Each cloud of rows lies close to a flat space through zero, with a little noise off it, and is much wider in some directions of that space than in others. After each cloud: how many dimensions does that space have?
(in the rows, 128 means zero)

[[131 140 124 126 156 114 129 126 127 120 121 127 139 122 121 117 137 125]
 [135 136 118 121 155  89 140 144 119 148 111 144 119  91  93 111 101 101]
 [140 110 128 130 116 130 112 131 127 118 114 118 117 118 129 159 111 143]
 [126 135 133 129 132 121 137 126 124 121 123 127 126 119 125 126 122 131]
 [127 126 155 145 109 138 111 117 129  58 112  98 118 137 158 172 123 175]
 [130 129 124 126 128 120 135 121 124 141 127 132 130 126 115 119 125 118]
 [137 108 117 127 136 142  82 142 143 116 123 118 135 142 148 157 144 149]
 [126 154 139 131 145 107 163 123 116 114 123 130 126 104 111 108 116 118]
 [147 121 136 133 127 127 124 125 122  94 109 109 121 104 127 159 112 154]
 [122 117 135 134 101 131 109 116 134 112 122 118 121 149 141 149 126 142]
 [131 129 129 132 140 137 111 132 133 105 123 119 135 133 142 140 141 146]
 [138 139 134 130 145 127 145 131 119 110 123 122 127 101 122 129 121 135]
 [134 146 117 120 160 104 152 124 119 150 126 139 141 107 100  93 129 102]
 [114 125 118 125 120 130 125 128 135 157 141 141 130 151 129 111 138 110]
 [132 128 129 130 133 133 115 122 130 110 123 117 134 135 138 138 137 143]
 [138 125 131 128 131 111 125 126 122 116 111 122 121 113 117 142 110 133]
 [141 152 127 121 161 100 173 130 110 140 121 139 128  79  91  96 110 106]
 [128 126 137 133 120 137 121 121 129 104 126 116 128 136 142 143 132 146]
 [122 114 126 131 105 168 109 119 140 129 151 121 139 170 160 137 159 143]
 [142 123 110 117 160  94 123 153 123 156 110 145 122  91  94 120 107 105]
 [117 130 112 120 131 125 134 137 133 175 145 153 134 138 118  96 137  95]
 [131 107 125 131 121 118  83 134 137 109 105 117 119 137 137 166 120 147]]
	6

[[ 97  92 154 134 106  96  93 151 119 136 150 144 129 141 120 148 124 166]
 [ 47  72 167 123  85  63 117 110 201 158 137 192  94 123  96 133 158 175]
 [135 155 129 124 130 132 144 124 126 123 109 137  89 124  98 100 147 111]
 [163 136 124 144 160 150  87 154  42  86 137  72 163 150 139 146 110  95]
 [161 128 119 143 153 154  97 159  55 104 144  78 180 146 165 156  94 117]
 [163 173 106 124 156 160 160 107 122 111 102 107 116 115 122 103 138  81]
 [129 105 129 137 133 127  97 144  99 122 144 109 169 141 154 156 106 141]
 [152 130 125 137 139 145 105 157  74 115 143  98 159 145 152 146 102 130]
 [ 97 107 138 123 110 105 132 114 172 146 131 157 117 119 121 129 138 150]
 [122 107 137 144 143 118  87 137  87 103 140 102 157 141 133 151 122 117]
 [ 49 103 160 111  78  69 158  87 242 170 114 215  49 103  69  98 180 161]
 [154 169 117 121 132 148 153 131 122 128 112 129  93 125 108  96 138 108]
 [ 99  97 140 130 109 106 117 125 153 144 139 151 132 126 135 142 126 158]
 [102  92 132 129 117 110 120 120 160 139 142 139 153 123 151 152 122 157]
 [ 87 126 140 102  81 100 184 102 235 184 114 207  63 103 101  91 158 175]
 [160 138 110 125 128 152 139 145 111 135 137 112 157 132 167 137  98 138]
 [124 125 137 131 122 118 113 142 108 123 135 129 122 138 115 129 130 136]
 [121 101 130 140 157 127  95 111 111  93 131  95 167 129 142 156 127 100]
 [111  90 138 131 103 110 102 156 130 147 160 139 164 141 159 162 101 180]
 [123 125 121 123 127 129 139 117 154 137 126 132 134 119 138 129 125 131]
 [ 98 117 147 133 129 104 115 107 146 116 115 143 100 123  88 118 160 108]
 [117 150 139 131 141 121 131 109 124 104 103 132  77 123  72  95 166  85]]
	4

[[118  89 120  90 141 127 128 165 160 194 147  76 156 108 100  92  69 118]
 [156 190 126 159  81 148 158 130  79  39  63 167  59 162 144 178 168 160]
 [103 116 149 149 136  90 115  69 129 104 119 184 117 138 136 160 173 133]
 [137 126 124 117 133 136 126 147 129 142 136 108 140 122 124 112 114 120]
 [146 149 122 130 116 142 136 147 114 109 119 117 116 130 131 133 130 129]
 [111  88 115  89 145 122 121 161 174 200 145  79 154 109  98  92  56 118]
 [116  98 130 120 160 111 105 109 148 172 174 115 171 112 128  99 127 101]
 [140 148 133 155 127 133 120 108 104  98 138 151 129 136 149 137 171 124]
 [126 132 125 112  96 123 156 165 140 122  66 124  77 141 100 150  89 160]
 [125 134 134 137 123 126 131 117 119 110 119 143 117 133 134 140 146 134]
 [128 139 129 139 138 130 116 117 119 114 146 136 137 125 143 119 148 118]
 [118 112 133 140 171 122  90  85 130 158 209 126 189 109 150  96 163  87]
 [137 136 128 143 139 128 116 112 110 119 157 137 139 125 149 120 159 112]
 [196 214 100 140  69 203 177 204  66  46  60  96  62 147 139 138 115 155]
 [101  82 139 127 185  99  82  80 159 191 212 127 198 104 140  94 148  86]
 [115 105 122 111 134 125 129 140 150 165 128 107 137 122 108 114  96 128]
 [101  96 140 124 151  96 111  96 150 163 149 142 153 122 122 118 133 117]
 [161 185 118 139  73 158 170 159  82  49  53 145  63 155 131 172 140 162]
 [107  95 128  98 128 109 136 142 167 170 105 115 127 121  94 124  87 140]
 [113  98 133 131 174 112  94  91 146 167 196 125 183 109 139  98 148  99]
 [108  76 121  93 151 114 118 139 170 198 153  95 159 107  97 100  79 117]
 [152 149 110 128 113 162 141 168 114 122 125  93 123 128 130 113 110 124]]
	3

[[151 114 135 122 130 115 130 134 141 122 126 137 148 135 131 139 139 124]
 [ 83 101 114 134 157 133 100 134 193 145 137 119  90 105 125  97 154 157]
 [102 137 118 147 126 132 121 130 136 133 129 146 114 108 126  89 118 138]
 [143 115 150 114 124 126 117 143 141 127 115 143 120 151 131 133 133 124]
 [151  86 138 127 135 104 127 134 179 128 125 132 159 144 140 148 175 126]
 [176  88 128 138 127  94 149 120 156 113 132 126 199 139 146 164 172 117]
 [ 73 120 123 135 147 140  95 135 178 151 131 130  78 110 121  89 144 150]
 [143 144 120 114 132 133 138 130  94 115 133 129 130 117 120 126  90 129]
 [163 112 137 136 109 111 146 120 123 120 122 126 175 155 142 164 154 108]
 [103 118 120 128 148 126 113 133 164 136 134 130 110 108 126 107 139 144]
 [104 116 129 124 145 128 107 138 169 139 128 134 106 119 125 109 142 141]
 [125 127 129 138 113 140 131 122 109 126 126 118 119 143 130 136 126 124]
 [111 144 129 113 141 140 114 137 126 134 129 133  97 113 117 106 104 137]
 [106 114 137 111 150 133  98 149 176 140 126 139  88 121 121 102 134 146]
 [154 134 131 123 127 116 142 129 116 120 127 137 160 127 128 139 123 119]
 [126 133 123 139 119 132 130 131 116 121 127 143 123 122 127 110 108 131]
 [155 153 132 126 102 137 152 117  61 115 124 120 145 145 130 155  99 109]
 [112 113 153  91 140 154  90 151 148 139 115 123  52 154 120 123 119 141]
 [162 141 127 118 115 134 147 129  76 106 128 131 140 134 126 142  87 119]
 [ 72 129 111 172 121 134 120 111 151 148 133 119 115 114 131 102 159 136]
 [ 60 143 129 138 136 148  93 133 154 155 124 136  66 114 117  80 129 146]
 [155 148 117 127 123 122 156 115  86 112 136 120 168 118 127 149 107 117]]
	6

[[135 120 120 121 133 141 145 106 147 161 165 166 171 123 115 136 154 128]
 [108 132 172 154 148 187 145 129 124 129 116 141 134 141 132 140 140 118]
 [126 132 110 124 120  94 114 133 127 112 114 104 103 124 132 124 109 130]
 [132 128 120 130 125 117 117 133 125 127 124 120 118 124 127 127 123 128]
 [136 125 113 120 118 111 115 127 128 129 132 129 125 119 119 124 122 129]
 [132 125 137 130 135 145 136 125 132 137 135 144 139 130 126 132 142 126]
 [108 119 140 154 124 178  99 131 124 192 143 163 121 130 126 134 137 158]
 [114 129 139 148 117 138  97 150 118 142 115 122  89 129 138 125 116 150]
 [117 129 132 147 123 150 107 127 120 157 132 143 113 131 131 131 133 148]
 [133 131 135 122 142 131 162 117 136 120 140 132 163 125 121 132 143 108]
 [117 135 136 161 123 141  85 149 109 147 117 119  80 137 144 127 111 148]
 [118 127 126 148 119 124  94 142 114 144 127 130  99 126 135 128 117 142]
 [141 136 105 102 117  84 140 129 132  85 114  95 125 118 132 117 114 112]
 [118 126 121 153 112 130  63 153 104 161 112 123  72 121 142 121 106 172]
 [121 125 108 154  84  99  26 173  99 165  99 110  24 111 153 113  76 191]
 [112 133 153 158 134 155 110 150 110 137 108 117  95 135 140 127 120 149]
 [147 116 113  89 142 119 186  89 150 122 157 147 199 128 103 130 156  98]
 [133 130 107 126 108  95  92 142 120 120 115 101  93 121 139 113 100 147]
 [149 122 101  84 125  92 165 115 148 103 144 128 165 117 111 127 138 106]
 [133 118 107 128 103 112  99 128 133 159 137 135 111 115 125 120 115 152]
 [135 128 127 109 141 129 173 103 146 116 144 140 179 124 118 130 150  99]
 [134 131 116 121 115  86 113 140 124 105 113 107 104 115 133 120 104 125]]
	3

[[142 124 177 121 146 135  98 126 126 122 146 130  94 145 154 148 119 134]
 [106  83  30 101  55 183 165 130 150 113  65 120 187 167  51  74 169  58]
 [148  84 123 112 119 148  72 181  74 187 133 127 102 146 122 181  77 181]
 [124 111  75  98  97 150 131 143  88 173  78 134 131 127  95 127 106 121]
 [114 185 120 146 178 131  88  80 121  98 175  59 115 111 137 156 124 157]
 [114 150 146 149 145 120 131 101 132 106 145 109 144 111 155 118 141  97]
 [166 127 180 142 160 113  98 159 128 126 190 137 131 152 152 162  92 184]
 [127 106 146 107 155 171 129 109  75 110 159 121  88 143 137 154  89 108]
 [137 174 178 100 178 166 143  37 171  55 133 113  93 167 120 167 158 120]
 [ 77 110 135 137 127 155 144 163  77 115 135 121 134 142 129 106 130 117]
 [126 177 170 138 156 107 129  98 159 101 134 126 123 122 152 121 149 133]
 [166  98 100  96 109 129 161 154 110 168 102 179 124 134  97 139  82 143]
 [151  94 130 125 118 124 119 136 133 146 134 139 117 129 128 156 119 131]
 [ 83 130 108 116 129 172 139 116  98  93 123 101 114 143 112  96 138  95]
 [122  57  78 131  70 149 139 183 146 106 135 137 158 165  95  63 142  92]
 [129 128 124 140 115  98 110 154 129 150 129 134 125 106 149 100 121 134]
 [143 142 104  97 150 161 147  98 103 123 123 125 124 143  93 163  94 143]
 [149  54 107 103  68 151  90 199 110 180  96 153 145 167 115 114 107 117]
 [191 128 129  80 131 131 183 104 122 173  75 193 143 131 100 187  84 132]
 [124 144 132 131 130 129 111 106 151 116 125 110 123 131 130 131 150 127]
 [146 104 132 117 127 130 135 120 132 127 135 146  98 129 128 141 118 123]
 [142 161 151 112 168 141 140  93 107 131 126 129 122 132 123 185 105 154]]
	10
